The first 7 rows are patterns. Each new row is the sum of 2 different patterns, raised or lowered, with some noise. Before adding, each is slid sideways (what falls off one end comes back at the other), maybe read backwards, and multiplied by a number that may be negative. Names go in the order of the patterns.
Known rows, each followed by the names of its patterns:
[ 23   2  17  24 -15  14   1 -21  -3  -8 -18  20 -18  28 -25  12  18  29
 -15  16  10 -18   9  13  25  23   7   5 -19  18  -4   9 -26 -25  -8  -4
  10   9  22   4  -1 -22  25  -8 -13  26]	(3)
[ -8  22  -1 -11   2  18 -16  11  19  14 -28   8  16  13  13  14 -22  26
 -19  22 -29 -24 -18 -24  13  22   9  -8 -11  -1  17  16  26 -17  12  -6
  26 -20   8  15  12 -13  15 -22  18 -10]	(0)
[-22  -1   8 -19 -24  19  14   9  -9 -24  18 -22  21 -29  18  -7 -19  -5
  29 -20 -16  14  16  28  27 -12 -29 -17 -24   8  23  16  -1  17  -2   4
   6  -2  24   6   5 -27 -18  -2 -19   3]	(4)
[ 22 -14  -1  25  11  29   2 -20  10 -24  19  23   4  12  21 -21  23 -22
  10 -14  26  -4 -22 -29 -27  10 -17   9 -10  10 -13 -14 -10  -6 -28  -8
   5 -16 -11  -6  22   6  28  29  25 -14]	(2)
[-18  30 -15 -24   7   8 -16  28 -29 -14 -19  16  17  -2  -1   2 -25   8
 -12  23 -15 -22  -3  12  -1   1 -27  14  10 -24  27  -1 -25  27   3  24
 -15  20  20  16 -24  25  20  14   0  12]	(6)
[ -5 -27 -23   2 -12  -9 -29 -10 -25   1   7 -25   4 -12  -8 -11 -26   4
 -27 -26  23   6 -24  30  16  30 -27  -5  28  -7  27 -22 -11 -11  -9  29
   6   4  17   9   2  19  18  28 -29  21]	(1)
[ 24   2  13  29  -6 -12  16  20  -3 -24  13  28  -5 -23   5 -23  -9   8
   4  -6  21  -8  10 -12   0 -19  28  19  19  12   9  26 -21  -5  24  28
 -11  30   0  11 -24 -17  28 -30  24 -22]	(5)

New rows. What belongs after each?
[-28 -39 -29 -42 -55 -23  -2 -26 -23 -54 -40  16  12   4  16 -18 -52 -28
 -29 -21 -28   0   1   0 -40 -52 -15  -5  18 -41  18 -43 -12 -26 -49 -22
  23 -49 -15 -33 -38  -7 -61   2 -27 -15]	(4) (2)
[-10 -39   0 -14  37 -46 -20  21   0   1  12  -1  35 -28  -2  23  -7  -7
 -10  32  35 -29  -5   3  -2   5  15   6  21  -6 -19 -47   2 -33 -12  19
 -10 -24 -24 -12   1   7   4  45  17 -29]	(4) (5)
[18 20 26 23 23 52  1 -2  7 27 22 35 -3 23 25 27 13 36 -9 51 28 27  6 19
 18 37 14 44 23 19 11 38 35 16 24 16 11 34 28 13 29 -2 17 32 17  8]	(0) (6)
[-19 -31  23 -35  -4 -32  13  -9   5  -4  -2 -14 -10 -26 -13 -10 -36 -17
  -6 -14 -35  23 -13 -21 -32 -23 -23   6 -19  21  -1   1   9 -11  20 -19
 -28 -31 -24 -12 -15  -4 -25 -34  12 -37]	(3) (0)
[  0 -26 -32   7 -22   5 -47  12   4 -38   9  36  -9 -17  16  25  28  29
   3 -35 -26 -33  -9  35  11  15  11 -23  20  13  14   8   7  17 -42 -35
  -1 -39  -6 -28 -11   6 -36 -21  17  -4]	(4) (1)
[ 29  -2  24  11   7  15  28 -12   6  -3   8  29  -7  17  -7  31 -12  17
  27  16 -22  23  22   4   2  -6 -19  24  18  25  12  -4 -14 -13  15   3
  13  -1   0   8  -2   9  15  16  22   7]	(0) (4)
[-12 -15  24   3   9   5   0  17   4  25  25 -14  12 -10  16  -2  17   3
  -1   4  36 -16  41  24  22  24  21  21  18  26  29  12  14  11 -13  36
  16  40  14  -1  25  36  29   5   5  21]	(0) (1)
[-42 -22 -31 -11 -15 -32 -33 -11 -54 -33 -20 -15 -41  -8 -10   0  10   9
  18 -27  -4 -17 -30  -3  -8  -5 -29 -23  -2 -49  13   3 -15 -19  -3 -38
   6 -29   6  -9  -1 -17 -41 -28 -40 -10]	(3) (2)
[  9  18  -2  -4   6 -18  -3  -1  30  -4  -3  -8  17  -7   7  -6   5   7
 -29  41   3 -25  38  17  25   5  28  25  23 -15  37  19  17  18  19   2
  33  -1 -18  23  25  -8  21  -7 -21 -18]	(6) (1)
[ 35  10  18  15 -25  25 -23   1 -13 -21  -5 -22 -13  24 -27 -35  -7  18
  -4 -25  16  -9 -32  16  12 -41  25 -27   8 -27 -32 -30  31 -40 -13 -31
  21 -47 -23 -40  10   6 -15   0 -33 -28]	(0) (6)
[-17  -6  -2  36  -3  30   2   6  16 -36 -23  37  15 -25  15   9  -7 -28
 -34  41 -30   6  -9  15  -8  26  24  -6 -18  16  32   5 -40  18  19  10
 -26   5 -20 -20  -4  12   0  36 -26  16]	(6) (5)
[ 30 -10  -9  40 -17   0 -18  25 -32  37 -21   5 -38 -23  15   5  25 -25
  -8   1  -8 -24   1 -34  -6 -11 -33   1   4  39   1  26  24  16   8  15
  10  22  26 -15   6 -24 -22  34  14  26]	(4) (2)
[-58  37 -37  -5  -8   4   3  22  33 -45 -17  -2 -31 -31 -14 -46   9 -43
  -8 -28   9  33  16 -16  10  -3 -13   0  19  37  23 -26 -20 -55  -4  14
  26 -18 -20 -33 -31  29  -4  -5 -13   9]	(3) (4)
[  4  -2   6 -13   0 -14  -6   1  -7   4 -16   3  10  -3  23  21  -1  -3
 -12  19 -18 -20  -7 -19 -10  11 -13 -11 -17   7 -11 -12   0 -12 -18  -3
   4 -19   1 -13  12 -20   0  -1  16 -14]	(0) (1)
[ -8  -4  12 -15  34  32 -29  18  33  30   7  36  -7  14   2  27  21 -14
 -20 -13  26  30   6  22  28   6  11  25  18  24  20  16 -12  19  16  -4
  17  -7  -5  -7 -17  -9  41  12  51   5]	(3) (4)
[36 35 23 74 39 51 47 64 56 67 59 51 16 52 47  0 27 27 20 26 -3 18 25 36
 56 13 27 21 14 28 22 30 19 -1 43 27 12 55 57 73 23 31 70 48 68 23]	(2) (1)
[-44 -38 -36 -56 -51  -6 -15 -40 -55 -70 -35 -44 -29 -46 -30 -34 -44 -33
  -2 -49 -66 -15 -11  -4 -21 -36 -59 -56 -58 -17 -20 -26 -25 -31 -29 -39
 -22 -29  -8 -42 -16 -61 -45 -47 -36 -23]	(0) (4)
[ 16   2  26 -13   6 -19  14   3   9  15  38   8  -7  10   8  16 -13 -30
   7   0 -35   7 -15   3  -2  -7  39   0   2  34  -1 -13 -15  21   0   1
   9  24 -36   7 -11  -6 -34 -41   7   0]	(3) (5)
[ 26 -20 -23 -15 -10  21  -9  12  -5  19   5  26  16  -2  -4  15  30   6
   2  29  13 -16  16  30   7  -3  22 -21  30 -13   3  18  15 -19  40 -13
   6 -17  31  27  16   3  -2 -14  14  16]	(0) (6)
[-21  43  16  -3  33  19  31   3   8  43  44  -5  41  17  41  17  23   9
   8   0  42  32  55 -22  23   2   8  38  20  -1  40  -3   4  10 -15  -5
  36  15  10 -14  46 -16  25 -18  41  12]	(6) (5)
[-13 -15 -10 -15 -23 -44   8 -28  -2 -35   6  -8 -10 -22 -27 -34 -12   3
 -14 -40 -34 -24 -37  13 -16  15 -40   4 -13  -6   8  -6 -26  -4 -10  -3
 -40   7  -4 -25 -12  11 -33 -14 -13 -29]	(0) (2)
[-7 31 24 14 23 18 21  9 31 43 27 20 32 15 22 22 21 30 22 36 29 -8 43 39
 46 -1 31 23 12 -3 17 17 13 10 14 31 -5 29 32 10 -1  7 24 21 28 13]	(0) (1)
[-17 -16 -11  17   3 -27  11  36 -27 -17  -7   7  -1 -20  -3 -18   4  -6
  21  25  -4 -66  17  -8  -6 -50 -17 -59 -13   9 -19 -11   0 -45  -8 -17
 -59 -22 -41 -20   3 -58  -5 -43 -17 -24]	(4) (2)
[35  7 40 -1 13 34 13 24 40 -5 33  6 12  7  2 31 29 22 15 20 11 37 29 41
 51 24 -4 10 31 15 49 37 22 13 36 25 23 41 54 55 44 22 32 29 27 16]	(2) (6)
[-27 -32 -10 -14 -38 -30 -37 -67   5 -26 -17 -15 -65  12 -23 -10 -55  -6
 -27 -50 -64 -13 -75 -50 -47 -38 -14 -45 -28 -42 -60 -19 -41 -17 -16 -42
 -34 -72 -16 -19 -66 -11 -23 -15  -4 -30]	(0) (1)
[ 18   6  12  24  33  17  39  19  -7  37  14  44  -5  34  47  17   2  -3
   8   0  26  -9  32 -14  10  12 -17  -6  18   2  22  12 -18  -7  -6  23
   8  13  33   5  -8   0  18   1  21  37]	(2) (1)
[-15   0 -12 -11   5  13  29  16  -6  -3  -5  22 -25  21   8  -4 -16  27
 -23   6 -14   3  -9 -30   5  20 -15  28  16  -5  14  23 -21  -5  13 -13
   0  10   4  -4  -1 -10 -11 -32 -11   9]	(3) (5)
[  9 -13   8   3   2  -3 -18  11 -34  -9   7  19 -19   5 -18   2 -30 -31
  -1 -25  -5 -12   3  14 -12  20  -5  -7 -10   8 -17  -9   7   7  -8 -44
  -4 -10  -2 -37 -30  -4 -42 -10 -16  -4]	(3) (6)
[-31 -30 -35 -27 -11 -44 -11 -23 -49 -14 -20 -17 -40 -10 -23 -26 -42  -2
 -20 -28 -32 -27 -41  -3 -46 -30 -35 -10 -24  -7 -30 -39 -45 -23 -13 -23
 -28 -34 -46 -36 -26 -21 -32 -49 -21 -23]	(0) (6)
[-11 -12 -14 -30 -16   7 -50 -10 -11   0  -6   5 -54  21 -48  10 -48 -14
   2  -3   0 -37  -8   5  -4 -24 -23 -29 -34 -32  14 -18 -11 -41 -16  -2
 -12   9 -16 -43  -1 -10 -29 -35 -20 -23]	(0) (5)
[-26   9  11   8  12  18 -18 -17 -30  18 -16  -8   2 -25 -20  14 -12   2
   3   0  14   2 -32  -2   9  23 -19  17 -11  26 -30   5  20 -18  14  15
 -32   1 -12   7   6 -13  -3  11 -17  13]	(2) (6)
[ -4  17 -28  14 -24 -27 -30  19 -21   4  13 -21 -12 -30 -11  12  -9  30
 -20  -9  -7  10   5  22 -11  11  -9  -2 -18   6  28   5  24   1  -3 -16
   6 -13  -5  20   1   6  33   9   4  24]	(3) (2)
[-32 -60 -26 -42 -70 -57 -19 -60 -52 -24 -18 -16 -18 -62 -56 -61 -67 -21
 -13 -28 -33 -16 -50 -31 -37 -51 -22 -39 -46 -54 -67 -30 -69 -33 -52 -29
 -42 -50 -59 -33 -25 -27 -37 -53 -21 -58]	(3) (4)
[-16  -7  25  24 -27   8  10   1 -22   0 -14   6  -2   4  27   2  26 -10
  21   4  -1   2 -12   7  15  23 -20 -18  -3 -24  12  18  34  -3   5 -23
  38   8  -4  16  18 -25  30 -27   6 -11]	(3) (4)
[-17 -10  16   4   3   1  17  -3   8  30  19   7  11 -11   7  -8  12  -9
 -15   2 -33   1   8   0 -10 -22  17  18  -1   5  -5  -8  -4  13   3  20
  -7  30 -21  26 -28  14 -12 -20  23   9]	(0) (5)
[-28  -6 -31 -40  -5  -3   0   7 -36 -27 -40 -26   0 -24 -18 -33   3 -22
 -26  -1  -4  -6  -3  -8 -28 -20 -19 -15 -21 -28  -4  -7 -13 -25  -1 -11
  -3  -8 -26 -19 -14 -21 -40 -19 -23 -32]	(4) (1)
[ -8   1  22 -33  28 -17  33 -26  17  -6  20 -16  10 -12  34 -11  39  -5
   9  38  19   6  13   5  28   8  20  26  -9   2   5   1  24  27   0  12
   8  59  39  21  37   2  20  -6  14  43]	(0) (6)
[-11 -40 -31 -65 -38 -49 -31 -12 -18 -26 -50  -4 -73 -33 -34 -26 -55 -33
 -45 -26 -69 -44  -8 -66 -11 -45 -33 -46 -16 -35 -48 -50 -18 -22 -40 -65
 -39 -38 -63 -57 -41 -49 -62 -34 -36 -32]	(3) (5)
[ 33  19  -8  11  20   3  18 -13  29  11   9  -7  -1  -8 -21  -9   4  -7
  18  -6 -32  12  37   3   5 -16  31  -1  42 -34  35  12   2 -10  48 -10
   8   2  21  50  16   2 -10 -27 -15  14]	(4) (6)
[  0 -15  28 -21   1 -11  13  13  10  -4 -14 -15  26  26  20  28 -12  37
 -11  42  12  11  -9   8  -6  33   8  -2  14  23 -15  11   7  19   1  18
  24   4  17   7   9   5 -11  15  25 -26]	(0) (2)
[ 35   3  13 -11 -17 -13   5  29  15   4   3   9 -12  22  24  23 -21  27
 -16 -12 -31   5 -18   2 -27 -23 -37 -14   8 -31   7 -18  -2 -17 -31  -1
 -26 -36  13   6 -30  20   9  34 -24   6]	(2) (1)
[ 47  20  -6  33   4  20  33  37  33 -27  21  11  14 -12  10  12 -21  -9
  50 -27  18  37  44   9   9  13  56  14  44  -4   8  39   7  35  31  11
  29  -9  57  29  -4  11  22 -25  16 -30]	(6) (1)
[ 28  16  15  -1   7 -29 -20  11  12 -10  -4  -7  -6 -20 -16  15  19  22
   1  24  -9  23   3  -4  23  35  -7  13   4  -8  11  10  22 -20  10   3
  15  -3   1 -12   2  31 -15  18 -32   3]	(4) (5)
[-20  -8 -31  15  -4 -38 -11   2 -46  -4   6  23 -31  15  21 -15 -27   7
 -17  -8 -23 -21 -15  -2  -7 -59   1   5  -8  -4 -29 -22 -52   7  10   4
   1  -8 -38 -26 -13   1 -23 -58 -39 -15]	(3) (6)
[-17 -21   7  23  15  17   1  -4 -11   8   0  18 -28 -49 -28 -31  -7  20
  33   7   1 -40   1   4 -22   1   7   7 -13  29 -36  19 -23 -34  -5  -6
 -10  -6 -38  23 -33 -12  11   6 -23  -8]	(3) (4)
[-49 -24 -13 -15 -48 -38 -42 -24 -21 -32  -9   0 -32  -4   5 -48  17 -54
  15 -37 -46 -49  10 -53 -22 -14 -12 -53 -54 -51 -23 -13   5 -39 -32 -36
  24  19   9   9 -48 -11 -59  -1 -29 -12]	(3) (0)
[-39 -21 -51 -41 -44 -27  -8 -23 -42 -45 -40  -8 -27 -13 -19 -64 -25 -50
 -21 -38 -44 -57 -52 -54  -6 -34 -54 -31 -26 -60 -36 -28 -41 -45 -33 -12
 -54  -5 -58 -18 -33 -33 -26 -19 -50 -32]	(0) (2)
[ -8   8  28  16  16  15  22   1   4   8  34   8  50  24  36   0  -8  40
 -13  23 -25  46  -9 -12  23   6  -8  48  11  36  18 -17  16 -11  12  39
  -5  39  -7  -8 -14  19   8  19  10  42]	(2) (1)
[-28 -39 -44 -11  15 -24   4 -14  -5  14  13  25  19 -23  28 -38   3 -29
 -34   2 -26   4  11 -39   0  -6  27 -42  -7  18 -28 -46   1 -19 -34   4
 -31   5 -37 -16 -16 -11 -37 -23 -25  -3]	(0) (1)
[-15 -33  20 -12  -7   4  12 -16  -6  -5 -23  -5  -1  -5   7  -5  -6 -32
 -34 -21 -20 -13   8 -42  -6  -8   8   3 -15 -16 -19 -12   2 -40   8   2
  -6 -26  18 -36  -6 -44  -5 -25 -27 -10]	(3) (6)
[ 14   6 -15  -7  11   3  -2   4   4  -8  -3  22   3  18  17  14  -6  11
   6  16  11  11   2  -6   7  -1  22  17  20  24  -8   7  11 -13   8  25
 -23  -1  -5  21  -1   3  -2  -2   8  20]	(4) (1)
[  9  29  -7 -29  -3  10 -19  14 -24  24 -22  -1  25 -13  -2   5   1  27
 -30 -15  18 -39  -6  21 -37 -16 -42  26 -33 -21  -5  33 -30 -18 -12  12
 -10  29 -32  10  36 -10  -4  17 -27  40]	(6) (1)
[  3 -19  -1   3  13   7   2 -25   2   2   1   9  15 -13  23   6  13  -5
  -8  14   7   4   3  -9   7 -19   8   3   3   1  -8  -8  20   0   1   9
 -21   8   5  -1 -12  -3   5 -13 -10   6]	(4) (6)
